The rows of each matrix lie in a flat space through zero, up to rounding. After each matrix: how many dimensions does the smallest such space have?

[[-52, 14, 6, -8, 14, 45, 2, -33, 29, 15, 3, -19, 5, -3, 2],
[14, -10, 1, 27, 15, -37, 11, 8, -10, 26, -10, -35, -16, -5, 22],
[6, 1, -2, -11, -10, 7, -6, 4, -2, -15, 4, 20, 6, 3, -11],
[-8, 27, -11, -13, 6, 3, 5, -3, 14, -28, 11, 42, 22, -8, -5],
[14, 15, -10, 6, 10, -30, 10, 10, -1, -14, 3, 22, 10, -9, 7],
[45, -37, 7, 3, -30, -16, -16, 26, -34, 1, -8, -8, -19, 15, -12],
[2, 11, -6, 5, 10, -16, 8, 2, 3, -4, 2, 9, 6, -7, 7],
[-33, 8, 4, -3, 10, 26, 2, -21, 18, 12, 1, -15, 2, -2, 3],
[29, -10, -2, 14, -1, -34, 3, 18, -17, 3, -5, -5, -8, -1, 7],
[15, 26, -15, -28, -14, 1, -4, 12, 3, -57, 17, 80, 31, -3, -22],
[3, -10, 4, 11, 3, -8, 2, 1, -5, 17, -6, -24, -11, 1, 8],
[-19, -35, 20, 42, 22, -8, 9, -15, -5, 80, -24, -111, -43, 2, 34],
[5, -16, 6, 22, 10, -19, 6, 2, -8, 31, -11, -43, -19, -1, 17],
[-3, -5, 3, -8, -9, 15, -7, -2, -1, -3, 1, 2, -1, 5, -9],
[2, 22, -11, -5, 7, -12, 7, 3, 7, -22, 8, 34, 17, -9, 0]]

3

[[-10, -3, 0, -6, 0, -12, -12, -13, -1, 7, -7, 1, -4, -3, 2],
[-3, -11, -3, -53, -7, -21, 17, -25, -4, -7, 44, 5, -7, 2, 2],
[0, -3, -5, -8, 14, 4, 10, 10, -15, 9, 10, 3, -4, -1, 3],
[-6, -53, -8, -90, -50, -38, 21, -59, -14, 19, 38, -14, 19, -13, 21],
[0, -7, 14, -50, -79, -42, -7, -77, 58, -49, 30, -8, 15, 8, -7],
[-12, -21, 4, -38, -42, -34, -15, -53, 15, 0, 1, -8, 10, -6, 7],
[-12, 17, 10, 21, -7, -15, -36, -20, 27, -14, -26, 3, -7, 3, -8],
[-13, -25, 10, -59, -77, -53, -20, -88, 40, -19, 11, -13, 17, -3, 5],
[-1, -4, -15, -14, 58, 15, 27, 40, -51, 30, 25, 13, -20, -3, 7],
[7, -7, 9, 19, -49, 0, -14, -19, 30, -11, -30, -18, 27, -3, 1],
[-7, 44, 10, 38, 30, 1, -26, 11, 25, -30, -8, 19, -28, 15, -21],
[1, 5, 3, -14, -8, -8, 3, -13, 13, -18, 19, 4, -4, 6, -5],
[-4, -7, -4, 19, 15, 10, -7, 17, -20, 27, -28, -4, 3, -9, 8],
[-3, 2, -1, -13, 8, -6, 3, -3, -3, -3, 15, 6, -9, 2, -2],
[2, 2, 3, 21, -7, 7, -8, 5, 7, 1, -21, -5, 8, -2, 0]]

4

[[19, -24, -20, 36, -10, -15, -36, 26, -42, 28, 20, 6, 14, 27, -6],
[-24, -4, 39, -19, 22, 3, 0, 3, -14, 23, -31, -6, 13, -30, -24],
[-20, 39, 30, -8, 43, -32, 22, -81, 27, -11, -2, 43, -30, 77, 32],
[36, -19, -8, 27, -12, -16, 1, 16, 7, 11, 19, 7, 8, 21, -1],
[-10, 22, 43, -12, 34, -2, -16, -49, -22, -4, -19, -27, 7, 43, 25],
[-15, 3, -32, -16, -2, -1, 31, -44, 16, 3, -23, 39, -13, -3, 24],
[-36, 0, 22, 1, -16, 31, 10, 34, 18, -29, 1, -62, 7, -47, 9],
[26, 3, -81, 16, -49, -44, 34, 50, -19, 10, 2, 47, -11, 11, 32],
[-42, -14, 27, 7, -22, 16, 18, -19, 0, 25, -34, -12, 29, 6, 27],
[28, 23, -11, 11, -4, 3, -29, 10, 25, -12, 26, -1, -10, 36, -11],
[20, -31, -2, 19, -19, -23, 1, 2, -34, 26, -3, 31, 7, -13, -9],
[6, -6, 43, 7, -27, 39, -62, 47, -12, -1, 31, -28, 16, -25, -71],
[14, 13, -30, 8, 7, -13, 7, -11, 29, -10, 7, 16, -19, 19, 17],
[27, -30, 77, 21, 43, -3, -47, 11, 6, 36, -13, -25, 19, -43, -70],
[-6, -24, 32, -1, 25, 24, 9, 32, 27, -11, -9, -71, 17, -70, -13]]

11

[[52, 9, 6, -10, -6, 16, -8, 8, 10, -9, 11, 15, -44, 4, -30],
[9, 46, 8, 6, 23, 11, -34, -2, 6, -49, 10, 56, -26, 23, -50],
[6, 8, 44, 36, 0, -6, -33, 0, -29, -11, -41, 3, 9, 20, -31],
[-10, 6, 36, 45, 7, -26, -12, 1, -48, 1, -42, 15, 14, 7, -10],
[-6, 23, 0, 7, 18, 3, -16, -7, -1, -20, -1, 31, -12, 5, -15],
[16, 11, -6, -26, 3, 44, -35, -13, 44, -20, 9, -8, -22, 9, -21],
[-8, -34, -33, -12, -16, -35, 73, 16, -16, 46, 25, -16, 12, -33, 58],
[8, -2, 0, 1, -7, -13, 16, 12, -9, 2, 10, 5, 0, 1, -1],
[10, 6, -29, -48, -1, 44, -16, -9, 62, -20, 39, -14, -16, 6, -10],
[-9, -49, -11, 1, -20, -20, 46, 2, -20, 61, -17, -49, 20, -34, 62],
[11, 10, -41, -42, -1, 9, 25, 10, 39, -17, 63, 17, -18, -2, -2],
[15, 56, 3, 15, 31, -8, -16, 5, -14, -49, 17, 88, -42, 15, -49],
[-44, -26, 9, 14, -12, -22, 12, 0, -16, 20, -18, -42, 60, 2, 28],
[4, 23, 20, 7, 5, 9, -33, 1, 6, -34, -2, 15, 2, 27, -41],
[-30, -50, -31, -10, -15, -21, 58, -1, -10, 62, -2, -49, 28, -41, 79]]

5

[[-31, -38, 28, 39, 16, 14, 31, -18, -24, -50, -7, -16, 0, -5, 9],
[-38, -36, 35, 22, -5, 6, -21, 1, -13, -13, -33, -33, -22, 7, -14],
[28, 35, -25, -2, -43, -8, -22, 9, 21, 4, 4, -19, 4, -2, -3],
[39, 22, -2, -60, -16, -16, -42, 23, 29, 44, 1, 21, 2, 14, 28],
[16, -5, -43, -16, 47, 9, 43, 20, -21, -20, 50, 19, 13, 6, 9],
[14, 6, -8, -16, 9, -2, 8, 3, 2, 0, 13, 17, 7, 0, 9],
[31, -21, -22, -42, 43, 8, -9, 39, -24, 15, 35, 0, -24, -3, 21],
[-18, 1, 9, 23, 20, 3, 39, -32, -5, -5, 0, 27, 16, -12, -8],
[-24, -13, 21, 29, -21, 2, -24, -5, -6, -9, -31, -34, -24, -9, -28],
[-50, -13, 4, 44, -20, 0, 15, -5, -9, -90, -25, -28, 2, 11, -60],
[-7, -33, 4, 1, 50, 13, 35, 0, -31, -25, 21, 12, -3, -7, 13],
[-16, -33, -19, 21, 19, 17, 0, 27, -34, -28, 12, -46, -27, 2, -20],
[0, -22, 4, 2, 13, 7, -24, 16, -24, 2, -3, -27, -40, -19, -18],
[-5, 7, -2, 14, 6, 0, -3, -12, -9, 11, -7, 2, -19, -27, -36],
[9, -14, -3, 28, 9, 9, 21, -8, -28, -60, 13, -20, -18, -36, -11]]

7

[[68, -6, -51, 1, 13, 23, 27, 34, -20, -45, 6, -44, 8, -23, -22],
[-6, -1, -8, 13, 3, -6, 11, -1, 3, 10, 13, -8, -1, 1, -7],
[-51, -8, 15, -35, -7, -10, 0, -18, 19, 18, 22, 17, 12, -7, -30],
[1, 13, -35, 103, 8, -48, -4, 15, -22, 70, 15, -26, -4, 30, 23],
[13, 3, -7, 8, 0, 10, -7, -4, 4, -6, -11, -6, -8, 0, 3],
[23, -6, -10, -48, 10, 32, -17, 20, 20, -19, -1, 19, -4, -5, -11],
[27, 11, 0, -4, -7, -17, -1, 4, 21, 4, 12, -2, 22, -41, -32],
[34, -1, -18, 15, -4, 20, 4, -3, -8, -30, -16, -12, -10, 7, 1],
[-20, 3, 19, -22, 4, 20, 21, -8, -18, -50, 8, 34, -34, -34, -7],
[-45, 10, 18, 70, -6, -19, 4, -30, -50, -3, -29, -22, -15, 16, 46],
[6, 13, 22, 15, -11, -1, 12, -16, 8, -29, 3, 28, -9, -22, -9],
[-44, -8, 17, -26, -6, 19, -2, -12, 34, -22, 28, 77, -11, 23, -29],
[8, -1, 12, -4, -8, -4, 22, -10, -34, -15, -9, -11, -11, -12, 10],
[-23, 1, -7, 30, 0, -5, -41, 7, -34, 16, -22, 23, -12, 42, 34],
[-22, -7, -30, 23, 3, -11, -32, 1, -7, 46, -9, -29, 10, 34, 8]]

10

[[3, -12, 7, -1, -10, -1, 4, 1, 8, 8, 3, 11, 1, 4, -2],
[-12, 82, -49, 13, 4, -9, 40, -14, -13, -40, 4, -24, -42, 19, -11],
[7, -49, 30, -8, -2, 6, -25, 9, 7, 24, -3, 14, 26, -12, 7],
[-1, 13, -8, 3, -4, -3, 11, -3, 1, -5, 2, -1, -9, 6, -4],
[-10, 4, -2, -4, 65, 16, -67, 10, -40, -19, -23, -49, 33, -43, 24],
[-1, -9, 6, -3, 16, 5, -22, 4, -9, 0, -6, -9, 14, -13, 8],
[4, 40, -25, 11, -67, -22, 94, -19, 36, -2, 27, 39, -58, 56, -32],
[1, -14, 9, -3, 10, 4, -19, 4, -4, 4, -5, -4, 13, -11, 6],
[8, -13, 7, 1, -40, -9, 36, -4, 26, 16, 13, 33, -14, 24, -13],
[8, -40, 24, -5, -19, 0, -2, 4, 16, 24, 4, 24, 12, 2, -1],
[3, 4, -3, 2, -23, -6, 27, -5, 13, 4, 8, 16, -15, 17, -9],
[11, -24, 14, -1, -49, -9, 39, -4, 33, 24, 16, 42, -13, 27, -15],
[1, -42, 26, -9, 33, 14, -58, 13, -14, 12, -15, -13, 41, -33, 19],
[4, 19, -12, 6, -43, -13, 56, -11, 24, 2, 17, 27, -33, 34, -19],
[-2, -11, 7, -4, 24, 8, -32, 6, -13, -1, -9, -15, 19, -19, 11]]

2

[[14, -10, 2, -10, -6, -19, 7, -4, 22, -13, -12, -34, -15, 4, 11],
[-10, 9, -39, -6, -2, 11, 12, 19, -17, 28, 5, 42, 14, 0, 10],
[2, -39, 4, 18, 19, 13, -30, 16, 11, -15, 9, -41, -1, -3, -34],
[-10, -6, 18, 17, 9, 11, -18, 1, -5, -7, 9, 2, 2, -3, -29],
[-6, -2, 19, 9, 0, -5, -6, -5, 5, -12, -1, -4, -7, 1, -19],
[-19, 11, 13, 11, -5, -9, 3, 0, -2, -6, -1, 28, -8, 4, -27],
[7, 12, -30, -18, -6, 3, 17, 4, -9, 22, -2, 16, 10, 0, 36],
[-4, 19, 16, 1, -5, 0, 4, -14, -9, 1, 0, 19, 2, -1, 3],
[22, -17, 11, -5, 5, -2, -9, -9, 15, -13, -3, -50, -4, -2, 14],
[-13, 28, -15, -7, -12, -6, 22, 1, -13, 17, -4, 50, 3, 3, 10],
[-12, 5, 9, 9, -1, -1, -2, 0, -3, -4, 1, 15, -3, 1, -19],
[-34, 42, -41, 2, -4, 28, 16, 19, -50, 50, 15, 110, 31, -3, 2],
[-15, 14, -1, 2, -7, -8, 10, 2, -4, 3, -3, 31, -4, 4, -10],
[4, 0, -3, -3, 1, 4, 0, -1, -2, 3, 1, -3, 4, -1, 8],
[11, 10, -34, -29, -19, -27, 36, 3, 14, 10, -19, 2, -10, 8, 41]]

4

[[-62, 58, -50, -21, 41, 21, 57, -73, -40, 4, -78, 12, 1, 82, 46],
[58, -50, 38, 17, -29, -16, -32, 55, 47, 11, 77, -16, 1, -78, -35],
[-50, 38, -17, -11, 9, 8, -12, -25, -59, -37, -76, 22, -5, 71, 18],
[-21, 17, -11, -5, 8, 5, 4, -16, -20, -9, -29, 7, -1, 29, 10],
[41, -29, 9, 8, -3, -5, 21, 14, 53, 37, 64, -20, 5, -59, -11],
[21, -16, 8, 5, -5, -4, 2, 12, 24, 13, 31, -9, 2, -30, -8],
[57, -32, -12, 4, 21, 2, 91, -15, 103, 95, 104, -41, 14, -89, 6],
[-73, 55, -25, -16, 14, 12, -15, -38, -85, -52, -110, 31, -7, 103, 26],
[-40, 47, -59, -20, 53, 24, 103, -85, 4, 48, -36, -5, 8, 47, 52],
[4, 11, -37, -9, 37, 13, 95, -52, 48, 67, 27, -21, 11, -14, 30],
[-78, 77, -76, -29, 64, 31, 104, -110, -36, 27, -91, 9, 5, 99, 69],
[12, -16, 22, 7, -20, -9, -41, 31, -5, -21, 9, 4, -4, -14, -19],
[1, 1, -5, -1, 5, 2, 14, -7, 8, 11, 5, -4, 2, -3, 4],
[82, -78, 71, 29, -59, -30, -89, 103, 47, -14, 99, -14, -3, -106, -65],
[46, -35, 18, 10, -11, -8, 6, 26, 52, 30, 69, -19, 4, -65, -18]]

2

[[14, -35, -4, -3, 8, -15, -29, 1, 25, -27, 35, 15, 7, -33, 59],
[-35, 15, -2, 28, -44, 3, 9, 26, 23, -12, -17, -24, 46, 20, 79],
[-4, -2, 46, -16, 25, -62, 0, 39, 12, -21, 19, 7, 0, 24, -77],
[-3, 28, -16, 1, 19, -24, 8, -13, -21, -15, 0, -7, -40, 23, -23],
[8, -44, 25, 19, -41, 9, 10, -17, -14, 39, -84, -23, 13, -33, 27],
[-15, 3, -62, -24, 9, 10, 69, 68, 10, 18, -6, -6, 77, 62, 17],
[-29, 9, 0, 8, 10, 69, -3, 35, 24, 39, -15, 1, 36, -6, -61],
[1, 26, 39, -13, -17, 68, 35, -23, -25, 13, -44, -7, 28, -10, 15],
[25, 23, 12, -21, -14, 10, 24, -25, 9, 16, 3, 15, -20, -27, 57],
[-27, -12, -21, -15, 39, 18, 39, 13, 16, -52, 41, 14, -19, 30, 26],
[35, -17, 19, 0, -84, -6, -15, -44, 3, 41, 51, 15, -41, 1, -3],
[15, -24, 7, -7, -23, -6, 1, -7, 15, 14, 15, 83, -25, 29, 10],
[7, 46, 0, -40, 13, 77, 36, 28, -20, -19, -41, -25, 66, 50, -47],
[-33, 20, 24, 23, -33, 62, -6, -10, -27, 30, 1, 29, 50, 22, -19],
[59, 79, -77, -23, 27, 17, -61, 15, 57, 26, -3, 10, -47, -19, -36]]

12

[[-25, -5, -27, 12, -22, 5, -4, 16, -10, -4, 8, -23, -16, 7, -5],
[-5, 35, -20, -30, -7, -17, 30, 6, -32, 14, -19, 20, -18, 11, -3],
[-27, -20, 78, -3, -3, -15, -7, -22, 29, 10, 39, 13, 2, 9, 19],
[12, -30, -3, 11, 22, 15, -26, 10, 29, -11, 10, -29, 13, -13, 14],
[-22, -7, -3, 22, -11, -4, -35, -6, -41, -21, -13, 12, 36, 21, 3],
[5, -17, -15, 15, -4, -6, -17, -2, 34, 3, 2, -29, -7, 4, 3],
[-4, 30, -7, -26, -35, -17, 5, 18, -14, 22, -11, -10, -21, 10, -3],
[16, 6, -22, 10, -6, -2, 18, -12, 21, 8, -3, -5, -19, -5, -20],
[-10, -32, 29, 29, -41, 34, -14, 21, 46, 4, 36, -50, -33, -22, -11],
[-4, 14, 10, -11, -21, 3, 22, 8, 4, 14, 15, -4, -25, -9, -13],
[8, -19, 39, 10, -13, 2, -11, -3, 36, 15, -13, -7, -19, 5, 13],
[-23, 20, 13, -29, 12, -29, -10, -5, -50, -4, -7, 34, 35, 25, 22],
[-16, -18, 2, 13, 36, -7, -21, -19, -33, -25, -19, 35, 44, 22, 23],
[7, 11, 9, -13, 21, 4, 10, -5, -22, -9, 5, 25, 22, -10, -3],
[-5, -3, 19, 14, 3, 3, -3, -20, -11, -13, 13, 22, 23, -3, -11]]

8

[[37, -44, 26, 11, -10, 26, -13, 3, 16, 37, 18, 16, -12, -3, 14],
[-44, -15, 23, 40, -8, -5, -60, -31, 10, 44, -20, -11, 0, -21, 55],
[26, 23, 18, -21, -4, -70, 48, 50, -27, -45, 32, -10, 32, -6, -56],
[11, 40, -21, -34, 12, -35, 59, 36, -17, -69, 6, -11, 16, 11, -59],
[-10, -8, -4, 12, 0, 25, -8, -25, 17, 3, -23, -1, -7, -5, 29],
[26, -5, -70, -35, 25, 113, 29, -22, 27, -15, -22, 28, -50, 46, -10],
[-13, -60, 48, 59, -8, 29, -71, -22, 47, 58, -22, -10, -19, -23, 70],
[3, -31, 50, 36, -25, -22, -22, -21, 6, 32, 1, -1, 19, -36, 47],
[16, 10, -27, -17, 17, 27, 47, 6, 21, -58, -23, -6, -9, 12, -20],
[37, 44, -45, -69, 3, -15, 58, 32, -58, -20, 52, 31, 9, 35, -82],
[18, -20, 32, 6, -23, -22, -22, 1, -23, 52, 38, 18, 12, -11, 8],
[16, -11, -10, -11, -1, 28, -10, -1, -6, 31, 18, 20, -15, 15, -6],
[-12, 0, 32, 16, -7, -50, -19, 19, -9, 9, 12, -15, 18, -17, -1],
[-3, -21, -6, 11, -5, 46, -23, -36, 12, 35, -11, 15, -17, 1, 38],
[14, 55, -56, -59, 29, -10, 70, 47, -20, -82, 8, -6, -1, 38, -88]]

5
